There are 5 ways to turn a row about zero (a turn may also mirror it). The second row of each pair is the first, turned, with some noise. The first 45 pairs use one turn. New pairs use 2 turns, one after the other, and a turn may come again.
(in the rows, 128 means zero)
Some pairs, each with its turns in order after it:
[ 76  99 127 148 174 121 112  99]
[154 120  66  99  82 110 118 113] : kuro

[ 96 178 161 161 173  80 149 146]
[165  83  74 101 176 151 150 139] : fiv

[112 135 113 119 108  87 114 132]
[103 102 139 163 144 131 129 124] : vala

[164 122  89 179 112 109 119 166]
[136 123 147 128 204  94 107 130] : pabe

[141 147 131 162 111 135 130 166]
[103 113 149 122 128 168 110 114] : ligal

[112 114 171 104 105 127 114 162]
[105 125 136 140 173 101 110 103] : fiv

[ 86 134 129 102 128 168 104  79]
[158 131 110 158 152  85 151  85] : ligal

[153 149 152 119 175 114 121 110]
[113 114 101 114  75 140 131 131] : vala

[105 111 161 103 132 104 152 104]
[136 103 110 125  79 142 104 121] : pabe

[ 76 145  97 162  99 177 115 110]
[ 90 180  97  95 148 122 153  88] : pabe

[160 178 140 173 133 140 106 149]
[142 120 140  81 147 104 143 186] : fiv

[ 82  95 138  81  93  92 112 125]
[134 141 112 185 146 101 119  66] : fiv

[158 131 103 176 156  99 179  76]
[ 85 108 151  82 151 157  60 151] : pabe

[103 128 113 151  92  94 132  78]
[142 161 112  72 124 114 137  89] : ligal

[141 132 147 110  93 169  88 132]
[127 122 132  92 157 144  80 151] : vala

[171  90 136 174  85 116 100 168]
[158 131 122 180 188  97  93 112] : pabe

[105 155 179 178 175 163  81 143]
[131 143 190  94  53 141  94 146] : vala

[174 155 179 102 153 124  86 129]
[ 95 108  98  86  87 169  96 130] : vala

[118  87 116  93 120 167 167 144]
[128 112 113 131 197 124 141 166] : ligal

[161 167 174  95 163 169 179 103]
[ 91 125  76  80 121 155  62 158] : fiv

[ 84 128 148  99  86 177 134 159]
[133 135 169 146 169 125  62 105] : fiv

[ 82 130 139  94  92 109 143  85]
[140 154  85 117 140 152 132 188] : kuro

[126 150 108 147  77 168 113 105]
[159 148 167 140 100 133 152 169] : kuro

[116  80 172  83 132 175 156 177]
[136  61 111 157 189 120 103 176] : ligal

[109 117 177 124 104 159 111 120]
[166 121 142  95 130 169 115 147] : kuro

[132 120  78  87 117 174 154 115]
[103 142 156  94 129  83 154 174] : kuro

[108 117 177 161 117  98 156 103]
[149 118 103 118 117 160  72  97] : pabe

[108 166 113  97 100 133  77  90]
[175 171 119 129 131 138 185 150] : kuro

[173 122 136 124 133 162  85 137]
[159 128 141 181 124 167 130 129] : ligal

[110 113 174 133  83 168  97  86]
[117 176  64 167 107 141 121 105] : pabe

[161 149 119 163 101  96 115 126]
[120 145 146 184 113 153 138 116] : kuro

[144  89 171 127  90 111 154 153]
[146 108 128 105 155 135 118  60] : vala

[125 145 142 106 143  84 100 112]
[103  87 114 153 102 146 121 131] : vala

[125 135 158 140 137 141 115 106]
[131 161 123 133 117 153 115 126] : pabe

[119  82  95  95  99 131 121 132]
[116 155 160 157 109 122 127  82] : fiv

[138 164 128 163 115  85 116 117]
[151 129 103 100 166 142 104 153] : pabe

[169 160 113 129 163 151 129  81]
[136 182 177 160 120 111 142 124] : ligal

[174  85  77 150 107  99 156  78]
[125 111 130 144  29 119 160 117] : fiv

[161 158  79 112 165 102  99 173]
[ 58 173 111 156 115 163 145 140] : vala

[143 149 103 128 133 108  95 136]
[148 155 127 110 126 112 161 132] : fiv

[ 79  85 125 159  82 119 123 104]
[150 140  75  82 155 128 111  91] : ligal

[133 109 103 174 115 108  90  94]
[127 143 116 148  61 147 151 117] : kuro

[ 98 120 152 168 180 161 154 156]
[ 75 125 118 161 147 114  67 126] : ligal

[178 121 160 114 142 118 121 120]
[117 109  95  94 113 157 132 112] : vala

[ 90 120 120  87 124 152 100 169]
[153  81 128  97 155 117 170 141] : kuro

New pairs, each followed by its turns in order:
[129 124 125 104 121 161 127  78]
[164 137 162 122 147  97 135 147] : fiv fiv

[170 156 163 180  97 174 124 167]
[163 179 118 189 122 172  92 114] : kuro pabe

[112 170  92 143 140  99 151 124]
[ 93 120 165 142 117 125 172 116] : kuro vala

[ 93  79 168 103  83 165 141 141]
[142  77 101 174 165 146 140 175] : kuro ligal

[ 83 110 180  91  78 168 156  84]
[177 115 119 150  56 158 171  77] : fiv kuro

[152 149 131  89 125 134 103 157]
[101 100 149 122 109 145  90 145] : ligal kuro

[115 174 123  99 157  85 114 120]
[ 94 103 161 121 175 132 148 137] : pabe kuro

[153 142  88  91  97 115  79 165]
[ 74 130  89 186 139 111 120 100] : vala ligal

[ 92 170  95 151 109 131  77 109]
[ 80 137 176 180 130 132 102 136] : kuro kuro

[102 151 124 120 113 143 152 166]
[127 131 139 117  85 113 110  96] : ligal pabe

[ 78 121 131 150 161 118 150 111]
[136 108 108 149 170 149  86 131] : vala pabe

[107 131 176 100 176  86 121 139]
[134 191 118 165 121 117 163 145] : kuro ligal

[133  95 117 144 154 123  98  97]
[123 116 156 133 175 151 115 143] : vala ligal

[100 103 161 119 178 139  92 105]
[122 155 167  79 152 133 145  97] : fiv pabe

[116 158 101 156 171 135 110  95]
[113  73 144 148 121 100 159 124] : pabe ligal

[105 151  94 178 147 125 173 100]
[111 107 125 127  96  68 155  90] : ligal ligal

[ 76 168 132 107 119 146  98 102]
[124  93 168 150 168 140 141 168] : kuro pabe

[122 122 140 180 140 159  99 178]
[152  76 168 151 123  97 121  96] : vala ligal

[ 91 111 143 169  79 110 157  79]
[161 147 128 104 110 121  74 190] : vala ligal

[134 122 112  92 144 121 158 113]
[113 143 138 142 146 116 173 138] : vala vala

[149 158  78 105 101 101 140 172]
[150 115 161  82 129 148  87  84] : kuro pabe

[ 89 168 156 170 171 101 151 120]
[174 139 107 183 153  89 135 111] : ligal fiv

[139 145  96  86 167  91  80 116]
[124 110 140  79 159  94 136  68] : pabe fiv

[147 141 137 158 140 105 129 110]
[148  99 140 125 114 129 141  98] : ligal ligal

[114 168 101 142 147 114 163 135]
[130 126 100 177 128 137 111 152] : vala kuro

[118 147  95 100 159 117  88 171]
[125 180 139  91 130 100 108 174] : kuro ligal

[159  87 152 171 156  98 113 110]
[ 90 114 137 136  91 133  63 122] : vala fiv

[107 154 174 140 178 137  99 134]
[144 136  63 171 148 119 146 116] : vala pabe

[165  92 162  77 180 106 131 150]
[140 141 123 116 180 105 146 206] : vala vala

[109 160 146  99  80 177 137 141]
[ 70 120 128  80 171 131 135 120] : kuro fiv

[124 157 156 130 163 158 158 153]
[129 146 106 119 132 154 145  70] : kuro kuro

[105  86 158 125 178  98 170 126]
[100 180 158 151  88 153 125 155] : vala kuro

[172  78 116 137 145  97 158 125]
[148 107 144 174 104 130  84  97] : fiv fiv

[ 92 119 123  90  84 130 132 101]
[136 127 137 171 178 110 160 139] : pabe vala

[102 178 172 165 128 167 162 122]
[164 116 136 163  69 184 117 126] : kuro ligal

[119 147 135 176 157 129  99 180]
[141 102 194 140  95 156 135 113] : fiv pabe

[ 82 121 101  91 124 137 144 115]
[ 90 140 155 116 118 146 168 121] : vala vala

[141 140  81 142 116 113 146 130]
[108 125 122 120 105  95 102 117] : fiv fiv

[158 127 106 119 101 160  88 172]
[115 126 108 165 123 101  70 104] : pabe kuro

[177 165 173 102 100 116 107 115]
[137 113 112 203 130 156  91 122] : ligal pabe

[175 100 125 108  81 141 117 111]
[167 121  64 105 130 125 115 124] : fiv pabe

[106  79 141  92 123  76  77  90]
[100  77 127 150 179  89 133 182] : ligal pabe

[133 142 129  82 162 128 147  90]
[ 96 148 111 109 148 106 173 144] : fiv pabe

[150 161 160 116 150 153 146 175]
[180 175 109 146 131  99 111 121] : vala fiv

[141 123 116 130 103 119 104 156]
[148 104 119 123 111 151 111 142] : fiv pabe

[ 91 143  97  83 172 141 114  85]
[ 80 153 145  61  96 121 125 133] : ligal ligal

[ 99  77 168  78  78 109  78  78]
[118 116 199  84 161  58 145 170] : kuro kuro

[158 180 168 142  88 113  96 120]
[136  92  80  72 134 152 158 142] : vala kuro

[168 161  94 126 114 137  94  82]
[128 130 206 108 139 113 112 112] : ligal ligal

[158 139 157  79 120 112 105 115]
[133 139  81 167 135 103 162 133] : fiv kuro

[ 86 107 170 116 109 147  77 123]
[ 94 118  97 107 186 137 126 166] : pabe pabe

[169 145  84 150 109 160  94  97]
[132 108 154 175 187 162 127 143] : fiv kuro

[175 119 171 120 121  84 144 149]
[ 70 139 104 116  80 111 121 126] : vala pabe

[119  88 142 103 135 180 176 108]
[117 174 119 127 173 106 122  76] : kuro fiv

[112 116 147  80 138 169 116  84]
[ 83 144 114 164 114 130 103  79] : ligal kuro

[139 154  81 127 103 168 161  77]
[165 161 148 192 118  94  98 136] : pabe vala

[165 110 143 180  80  95 171  77]
[126 208 148 115 110  59 137 127] : pabe pabe

[101 133  81 150 107 147 126 142]
[139 138 129 173 138 169 114 138] : fiv pabe

[ 97 145 120 151 121 117  99 133]
[119 140 160 138 115 138 102 156] : fiv ligal

[ 96 134 172 125 162 142 119 172]
[106 146 109 186 127  94 116 145] : fiv ligal

[101  83  80  78 152 165  77 164]
[126 115 141  89  58  57  99 157] : fiv vala

[174 152  77  79 124 145  93 162]
[ 53 116 105 174 130 117 160  98] : vala ligal

[170 172 153 119 178  94 154 150]
[120  91 189  83 147 151 104 105] : pabe kuro

[106  96 111 165 154  82 178  95]
[148 104 109 163  93 125 197 164] : kuro kuro

[179 157 158 176 163 174 122  84]
[114 146 132 106 132  94  78  43] : vala fiv

[112 101 139 102 169 131 152  77]
[136 159 152 101 141 186 143 152] : vala ligal

[163 117 137 103  84  93 136 143]
[129 101 144 192 116 124 147 121] : ligal pabe

